There are 3 ways to turn a row about zero (a turn may also mirror it). The second row of each pair is the first, turned, with some noise. The first 27 pairs use one turn. New pairs use 3 turns, one after the other, and a turn may come again.
Known pairs, each followed by its turns in order:
20 155 231 -33 243 -342 -151 -99
68 -207 -302 -40 -227 294 -10 -103 | J_370

264 327 -179 -341 -49 116 -90 19
49 321 162 -346 111 142 -81 248 | J_182

-105 135 -325 122 -214 -203 -73 177
-399 -52 -22 -62 63 114 257 183 | J_182

88 -40 114 124 187 185 -144 -3
-162 95 -134 -36 -189 -125 -157 -43 | J_370

-18 -163 1 -92 47 -27 -144 -116
80 109 6 94 -189 7 58 -21 | J_182

-99 -93 175 -31 40 68 -128 -193
98 -64 75 -251 -110 68 -84 -82 | J_364

131 217 13 53 172 100 -27 127
-42 -55 -153 16 -185 -222 122 -80 | J_370

-3 -67 149 131 108 19 -172 8
-97 97 -125 -70 -116 54 -141 -107 | J_370

-20 42 174 47 -304 155 -109 20
222 -209 71 -2 81 38 134 186 | J_182

-178 5 -185 226 105 -30 -48 10
-225 -22 -202 200 1 24 -2 53 | J_182

-63 26 65 -184 14 239 -28 229
253 61 -278 -18 67 88 18 27 | J_364

-199 276 68 -13 15 21 -129 -13
117 127 -262 -87 -24 4 162 61 | J_370

50 -15 -47 -4 -13 -47 -62 -51
-23 80 38 25 -31 -28 54 34 | J_182

23 -41 47 173 75 -150 -265 -61
27 97 -49 -88 -215 183 -90 -154 | J_370

9 -106 -131 206 72 70 61 -143
-227 -150 -39 -63 3 -76 -110 -62 | J_364

143 35 248 -30 -224 -221 -6 138
171 96 255 202 76 182 137 -116 | J_364

130 39 126 71 -248 -104 -46 -49
74 -69 153 -30 89 -160 195 80 | J_182

-18 -65 -477 99 -139 -107 -193 -11
-89 -306 70 101 101 -377 111 182 | J_364

-64 -102 -318 -260 165 -85 -189 30
58 -164 -108 -22 -206 -180 216 304 | J_364

106 -63 -188 299 -13 62 -306 -292
146 252 199 -171 -360 4 -210 13 | J_370

88 127 165 202 77 -81 -89 -302
184 -63 -142 -237 -213 48 -206 -19 | J_370

-253 -45 -74 45 31 -45 -251 166
218 -75 -61 7 -93 -291 76 -79 | J_364

121 141 172 118 81 -118 99 -172
31 15 -3 -20 121 -336 -80 -10 | J_182

-92 -2 -39 -379 -143 -50 -139 -70
146 76 -41 287 79 195 70 198 | J_370

-32 27 8 51 197 152 -108 86
82 -30 -195 11 -122 -52 -158 -5 | J_364

-41 -80 107 -133 288 88 -115 -136
195 170 -152 52 -180 -22 -156 -80 | J_182

23 -12 143 -33 -200 63 289 265
15 169 -119 121 266 200 154 -178 | J_364

New pairs. What belongs after each?
117 -70 5 64 96 -23 -14 117
-10 -65 64 78 72 10 114 -107 | J_370 J_182 J_364

307 118 -147 -1 34 81 -68 -39
-30 221 128 -195 51 -165 -107 81 | J_364 J_370 J_364

-299 -235 -157 -67 -82 -68 -36 243
-66 214 198 210 -310 169 8 -11 | J_370 J_182 J_370

80 158 -149 -41 -144 203 -24 -114
-72 -254 -103 -46 2 101 68 170 | J_370 J_182 J_370

-230 9 263 35 -14 3 70 77
-15 -4 185 196 4 -44 -29 -243 | J_364 J_370 J_370

-387 -179 7 -143 201 -418 -262 -104
-291 387 -59 246 -225 -263 -221 -142 | J_370 J_182 J_370

-224 -54 -50 190 11 21 -120 -138
-150 -18 -58 165 -125 -199 -26 -113 | J_182 J_364 J_182

195 208 -29 10 -15 17 -79 -55
-6 21 -79 -63 -83 61 -71 -259 | J_370 J_364 J_364

-10 -61 110 -132 -48 19 -38 -143
175 107 84 -45 33 16 -6 31 | J_364 J_182 J_182

-158 -341 -71 -135 -20 -87 65 344
-176 93 -84 -295 -275 313 -14 8 | J_370 J_370 J_182

6 79 28 82 145 204 -146 -26
46 124 -156 -56 57 7 203 -48 | J_370 J_182 J_364

-18 168 -142 -222 306 -93 -142 -223
-297 -200 146 -221 -242 -16 -44 117 | J_370 J_364 J_370

74 -192 1 203 130 -111 0 -248
2 -163 329 83 59 61 140 -87 | J_364 J_182 J_182

-180 33 1 207 -72 85 145 111
-223 61 201 5 117 -86 29 -17 | J_370 J_370 J_370

-94 48 -32 5 -204 -308 -133 6
41 32 81 107 -76 277 49 -269 | J_370 J_370 J_370

173 -195 -222 -13 -70 333 40 -16
-63 80 366 21 64 153 -245 -26 | J_370 J_364 J_364

157 -187 140 -132 -50 -107 37 -86
222 138 85 182 39 25 97 -49 | J_364 J_182 J_182

300 35 -30 -126 -143 -130 19 35
-149 82 -134 -79 -283 -105 22 55 | J_364 J_370 J_182

-25 102 -89 -47 111 -18 18 -118
-122 68 46 147 -17 72 -41 19 | J_364 J_364 J_364

-170 257 8 -77 -343 -286 -55 -325
81 167 96 61 381 112 -415 183 | J_364 J_364 J_364

258 67 -132 81 -238 329 116 233
165 41 175 52 -483 -180 -103 51 | J_182 J_182 J_370

-17 107 -42 -88 10 -3 -240 113
31 -233 -31 150 26 90 -46 -59 | J_370 J_370 J_370

272 56 -130 257 117 4 58 -346
219 -29 188 111 98 -97 -48 417 | J_182 J_370 J_370

376 13 -93 -43 -191 39 1 -26
109 63 45 -27 170 -17 -37 384 | J_182 J_364 J_182

287 49 122 -180 -59 -31 -42 -147
-32 -257 56 -79 -110 52 8 -259 | J_370 J_364 J_364

-26 17 82 -29 -96 12 57 -177
-77 60 145 -36 -55 -24 139 -31 | J_364 J_370 J_370

-93 320 -97 77 11 91 21 -56
-216 -16 -9 -70 289 32 -12 68 | J_364 J_370 J_364

68 89 -172 57 440 84 188 -177
-68 -50 198 -13 80 -156 474 -114 | J_182 J_182 J_370

-73 5 -133 8 -34 -5 26 270
-111 -200 -151 49 -92 -76 62 43 | J_364 J_364 J_182

-124 -231 49 -133 81 -100 -4 -194
-154 -158 -42 -4 237 73 -41 -191 | J_182 J_182 J_370

-128 -169 -23 -189 -152 -11 -218 208
63 146 192 -203 -201 61 -192 -81 | J_364 J_182 J_364

-68 22 93 -75 -14 52 -100 -25
42 55 -128 0 -30 -90 -32 -3 | J_370 J_182 J_364

